The same things were measured in two ways. Each way mixes the same 8 hidden numbers, adds some noise and spreads widely along 5 directions of its own, which tell nothing about the thing.
In the rows, zero is written as 128.
Some things both ways: the first way, then the second way.
[112 137  82 126 118 118 122 145 142 119 116 127 104 110 152 124 150 106
 142]
[159 130 119 123 141 144  98 121 147 138  67 145 130 130 138 101 142 117
 138 123]

[151 143  60 135 167  79 152 152  94 144 108 117  69  86  98 118 159 106
 126]
[170 146 141 136 146 111  93 123 168 111 151 147 132 110 188 184 140 142
 166 101]

[108 146  25 120 122  81 150 190 134 134  92 159 105 130 132 138 138 147
 114]
[174  97 111 103 114 166 115 106 159  87 111 133 159 162 122  82 103 129
 156 177]

[176 139 130 121 174 113  85 123  98 121 121 166 113  84 153  92 163 178
 109]
[117 164  89 112 148 116  83 126 139  70  95 142  84 161  90 133  79 177
 179 142]

[145 135 124 133 107 115 133 134 126 147 118 141 114 126 113  90 127 138
 139]
[132 116 112  92 113 105 166 144 115 101 124 101 119 179  89  59 133 124
 160 146]

[123 133 108 119 152  94 106 160 133 126 163 124  93 141 112 154 141 114
 136]
[164 127 145 117 111 102 138 142 124 122 149  96 146 140 168 120 166 108
 138 103]

[110 149  68 112 119 105 112 136 154  94 159 158  84 105 148 110  94 112
 145]
[150 135 116 133 114 111 111 134 140  99 148  84 125 164 146 135 110 143
 147 122]

[119 136 162 110 162 119 103 167 143 152 161 150 104 113 107 188 155  94
 140]
[139 140 143 140 139 110 122  99  95  71 124 149 132 117 143 107 177 106
 115 146]

[134 141  41 135  86  85 113 107 140  91 155  96  82  97 146  97  98 112
 148]
[154 105 117 115 131 145 130 118 133 163 118 133 141 113 136 128 142 110
 113 129]

[109 139 121 125 131 117 138 150 130 162 113 116 109 129 108 118 152  99
 148]
[165 124 136 121 119 124 108 131 152 117 112 111 136 138 158  91 172 110
 147  86]

[110 138 112 113 164 133 141 142 105 152 113 133 104 129 132  89 165 112
 148]
[133 133 120 126  99 152 145 116 113 104 113 108 163 169 147  49 127 122
 138 161]

[ 98 140 119 126 163 108  85 143 150 116 129 113 134 181 140 125 103  99
 119]
[103 130 147 111 118 137 152 151 124 143 124 128 144 145 147  74 186 110
 122  94]

[112 117 127 134 125 143 148 128 128 124 148 126 123 185 116 131  87  58
 166]
[150 116 139 122 103 103 133 139 132 159 165 109 148 112 173 145 152 117
 127  86]

[163 120 114 109 125 103 110 161 116 122 189 172  85 105 122 154 145 163
 135]
[172 112 126 113 145  65 130 147 138 138 141 114 118 130 141 149 141 111
 129  97]

[127 128  78 117 163 124 138 126 111 113 164 119  78 104 147 130 151  79
 158]
[134 151 119 111 158 134 122 111 118 150  99 180 155 108 169 121 145 118
 112 143]

[154 123 109 132 134 112 122 133 101 148 104 124 129 128 134  91 131 143
 113]
[144  93 121 112 136 145 111 114 168 127 111 158 134 117 129 102 153 113
 129 106]

[145 148  99 123 135  79  80 152 119 111 137 154 111 132 125 143 142 177
 120]
[131 116 131 146 153 112 128 151 141 191 122 145 106  88 129 167 131 123
 104 107]

[122 154 152 108 152  98 103 155 148 155 173 154 100 125  98 142 139 138
 147]
[109 115 128 175 136 148 102 103 125 122 129 137 107  95 109 169 126 137
  72 132]

[122 147 110 126 153 111 132 154 151 124 143 158  85 117 114 141 138  96
 151]
[143 129 150 144 102 122 136 112 115  95 144 111 140 124 152 117 141 127
 139 151]

[112 126  92 129 144 124 123 144 127 119 110 112 121 152 149 121 130  91
 128]
[138 149 115  96 143 151 101 129 139 121  76 161 139 149 128  94 139 127
 146 120]

[ 99 149  64 140  99 126 101 109 160  88  87 126 134 107 182 135  95  74
 139]
[141 148 107 134 135 128 122  86 129 105 109 144 119 114 139 102 109 145
 163 175]

[115 151 124 119 154 124 131 159 131 146 101 176 112 125 125 119 164 132
 140]
[115 132 118 170 147 145 103 117 145 130 102 141 103 105 123 142  90 153
 130 149]

[119 131 130 121 156 125 122 125 115 146 134 115 130 161 133  97 127 112
 142]
[ 88 134 107 133 154 141 131 138 130 165 111 152 117 124 124 119 124 137
 103 123]

Other things, the second way, with their names:
Z_446: [140 103 117 132 113 205  89  94 146  96  97 139 152 139 111 134 120 128
 105 157]
Z_721: [123 173 116 121 131 112  87 150 129 114 112 139 121 151 138 147  97 164
 149 109]
Z_168: [137 147 118 115 139 115 126 159 139 140 107 119 111 153 124 140 106 147
 160 128]
Z_873: [155 141 124 132 114  95 107 120 121 144 150 102 129 110 167 176 127 136
 133 103]
Z_455: [134 160 128 118 130  56 120 181 142 134 166  89  88 147 143 176 113 160
 176  68]
Z_791: [155 152  95 113 128 194   4  89 137  94  61 168 140 125 106 197  94 159
 114 120]
Z_647: [128 140 135 107 119 116 141 130 126 139 110 141 133 122 154  73 170 112
 147 105]
Z_673: [125 130 142 131 103 109 161 154 100 126 122  82 116 161 113  86 156 110
 119 126]
Z_816: [110 108 140 152 130 144 165 111 102 117 138 134 158 129 134  82 142 110
  83 176]
Z_954: [143  97 120 151 124 137 152 106 135 101 127 108 124 137 121  92 123 119
 131 180]
Z_267: [138 131 108 114  96 176  99  89 133  84 101 127 151 155 139  79 113 137
 148 160]
Z_218: [137 112 133 139 126 142 136 115 120 161 138 136 154 107 152 141 135 121
  94 144]
Z_41: [ 99 124 120 167 148  89 193 123  97 150 178 122 122 111 141 121 109 130
 100 188]
Z_328: [115 118 128 164 125 188 116  93 120 122 103 154 149 106 113 138  98 145
 103 202]
Z_611: [181 104 120 113 166 121 118 121 177 160 108 164 131 102 162 133 142 110
 150 118]
Z_599: [ 94 143  99 126 194 108 117 108 137 103 120 193 102 118 128 119 134 128
 114 124]
Z_173: [132 131 120 109 101 125 122 159 130 158 138  94 126 149 113 147 107 150
 143 106]
Z_156: [140 163  98 132 154 108 106 154 133 142  85 115  91 156 123 145  84 153
 153 138]
Z_693: [156 104 149 213  88 123 148  91 115 126 188  50 141 103 187 154 125 121
  99 166]
Z_411: [144 104 105 113  96 155 116 101 136 131 140 111 144 121 120 135 105 144
 137 142]
Z_706: [126 155 112 127 121 112 117 113 121 118 134 127 107 115 126 127 115 146
 157 131]
Z_933: [100  88 153 148 143 131 194  75  88 108 151 179 169  85 141  60 193  84
  67 182]
Z_488: [128 120 132 122 162 115 137 111 125 118 122 183 118  91 114 123 157 119
 130 143]
Z_610: [165  96 127 175  99 125 140  88 141 129 169  63 137 106 176 131 123 113
 118 141]
Z_587: [ 94 141 118 127 159 115 148 138  92 145 140 163 135 123 118 146 133 134
  89 154]
Z_384: [140 188 109 129 130  85 135 156 134 148 110  83  87 162 159 102  85 161
 213 125]
Z_224: [110 128 108 126 119 181 110 128 133 176  91 134 139 124 118 128 106 141
 110 135]
Z_22: [140 167  82 136 118 166  44  95 153  98  76 118 112 150 135 141  58 177
 166 142]
Z_207: [111 118 117  93 127 146 122 117 110 119 105 155 144 139 105  92 156 116
 105 119]
Z_94: [159 124 132 105 103 131 145 126 129 108 107 101 147 162 140  42 167  99
 154 123]
Z_230: [139  96 129 131 138  94 154 135 136 129 134 116 116 132 128  96 150 102
 124 113]
Z_994: [123 154 126 173 130 139  87 102 114 151 128 131 117  80 146 198 112 146
 102 133]
Z_747: [138 160 103 115 146  91  90 119 138  85 128 144 103 140 131 148 102 157
 162 118]
Z_963: [137 137 119 139 128 119 126 133 122 124  83 114 112 145 115  95 121 128
 141 147]
Z_851: [118 128 114 136 114 114 146 122 109 113 158 100 139 151 133 119  97 140
 117 159]
Z_977: [132 117 126 115 127 106 137 141 127 137 123 116 130 141 135 105 166 101
 104  88]
Z_830: [130 156 104 149 160  84 122 122 120 146 146 139  74  94 123 197  73 166
 154 159]
Z_934: [146 130 106 101 131  86 140 144 142  93 133  94 115 185 131  80 125 125
 167 127]
Z_971: [138  95 153 132  96 130 160 118 104 123 171 113 170 120 142 119 164 103
  96 136]
Z_573: [118 120 131 128 159 115 128 137 123 130 137 163 121 118 121 153 140 126
 106 123]
Z_763: [149 112 145 132  93 121 173 118 112  99 142  90 157 154 147  52 160  98
 125 160]
Z_927: [148  99 136 130  80 147 117 113 126 101 140 100 146 131 122 114 144 120
 121 118]
Z_621: [ 94 100 130 121 133 186 140 106 124 161 109 188 167  95 131  91 171 106
  69 127]
Z_236: [ 81 128 114 130 149 150 140 108  89 125 111 188 154 117 103 104 110 131
  73 186]
Z_362: [116 111 126 110 130 103 147 143 118 140 133 128 118 131  99  97 160 107
 111 100]
Z_788: [141 103 110 134  84 154  96 100 136  93 140  85 132 140 102 148 100 149
 127 138]
Z_339: [165  84 121  95  89 146 132  91 118  95 117 114 157 131  95  81 169  98
 120 135]
Z_553: [123 135 113 121 132 120 124 125 121 102 138 127 128 140 112 127 108 144
 135 146]
Z_950: [129 120 128 141 136 146 111 125 146 180 103 134 107  92 129 147 140 124
 114 107]
Z_208: [169  79 112  84 126 165 121  91 152 105 115 159 174 134 130  92 165  96
 118 143]
Z_213: [168 121 137 127 123 130  82 102 142 120 118 145 136  88 152 158 174 112
 118  87]
Z_281: [149 111 112 103 153 110 114 147 171 131  80 148  88 131  88 111 137 123
 160  99]
Z_661: [140 105 135 147 110 142 157 103 124 115 138 100 130 124 131  99 150 112
 131 159]
Z_992: [160 120 128 144 132 145 105 127 144 133  96 121 139 140 149 123 140 111
 108 119]
Z_777: [145 129 134 157 146 128 114 117 141 174 135 146 135  86 179 173 119 137
 115 131]
Z_479: [142 101 117 136  94 136 138 100 111  85 161  88 153 158 116 118 107 131
 111 170]
Z_385: [107 142  97  99 169 128 114 135 111 109 121 173 145 158 126 131 126 129
  91 138]
Z_974: [121 137 115  97 118  88 153 132  99 107 128 121 137 153 127  60 141 119
 141 129]
Z_155: [152  82 124 113  89 144 130  85 123 111 130 116 171 122 133  74 156 100
 106 128]

Some of these things the first way, each followed by its name:
[132 147 101 130 137 102 121 137 143 106 156 159  90 135 112 121 100 112
 151]
Z_455
[104 124 114 111 140 116 119 178 139 143 144 126 103 150 127 142 156 114
 131]
Z_992
[166 108  57 134 128 106 127 141 112 106 127 123 100  96 165 122 145 131
 110]
Z_611
[116 152  86 130 145 136 143 112 143 108 121 141  85  96 156  91 163  87
 177]
Z_384
[165 127 105 142  85 116 151 130 143 139 125 144  97  85 125  86 129 133
 142]
Z_281
[139 174 107 120 172  88 159 125 121 164 165 147  63  85  81 117 177 126
 187]
Z_706
[144 121 151 141 138 112 119 140 142 159 127  89 118 135 114 115 154 106
 129]
Z_661
[ 90 106 127 113 133 130 143 163 101 174 128  92 143 202 104 143  97  70
 131]
Z_385
[131 142 109 124 132 114 123 114 116 119 167 126  89 121 115 130 125  96
 171]
Z_873
[176 118 145 144 132 123  94 107  69 112 104 123 129 161 124  58 127 156
 122]
Z_173
[112 142  97 127 150 110 136 130 132 130 146 113 101 162 126  94 142 112
 161]
Z_224
[125 145 115 135 142 130 168 112 126 152 126 119  94 114 110  94 140  71
 179]
Z_647
[140 125 118 135 132 114 101 137 157  99 165 141 119 138 145 180 122 103
 142]
Z_830
[119 130 107 133 105 116 165 131 114 153 141 106  94 146  82 104  93  69
 167]
Z_587
[124 135 129 113 115 109  70 154 140 121 133 160 145 139 148 152 115 161
 110]
Z_230
[ 95 153 123 111 133 111 112 157 161 137 162 141  86 118 112 151 147  97
 161]
Z_693
[130 133 117 130 161 112 115 113  94 144 118  93 130 160 127  82 120 113
 130]
Z_621
[137 136 116 125 133 125 122 121 121 132 128 127  96  94 139  87 157 122
 146]
Z_94
[152 138 144 103 182 117 123 173 136 139 183 189  66  91 123 136 219 168
 151]
Z_963
[114 145 109 129 147 126 140 122  91 159  76 113 128 133 125  84 150 107
 144]
Z_267
[137 149 125 129 139  88  94 141  94 147 114 120 118 125  94 152 151 134
 132]
Z_213
[132 115 150 121 138 145 112 143 128 131 132 140 118 135 140 112 140 108
 133]
Z_763
[144 123 110 129 106 129 127 133 149 127 132 140 103  89 153  95 130 118
 131]
Z_954
[181 119 185 134 121 132  89 107  76 145 118 140 138 129 115  76 128 165
 124]
Z_362
[124 170  97  97 170  83 118 159 123 155 156 180  84  77 107 154 151 149
 141]
Z_933
[ 70 176  78 100 158 104 156 178 115 151 114 186  95 151  89 149 145 115
 167]
Z_721
[127 131 129 108 159 124  82 126 109 142 130 137 153 123 164 137 110 129
 108]
Z_599
[133 158  77 128 138  83 164 126 107 159 146 121  90 132  88 101 138 133
 170]
Z_411
[134 156  88 116 179  83 105 172 126 123 127 164  88 116 124 131 175 164
 118]
Z_328
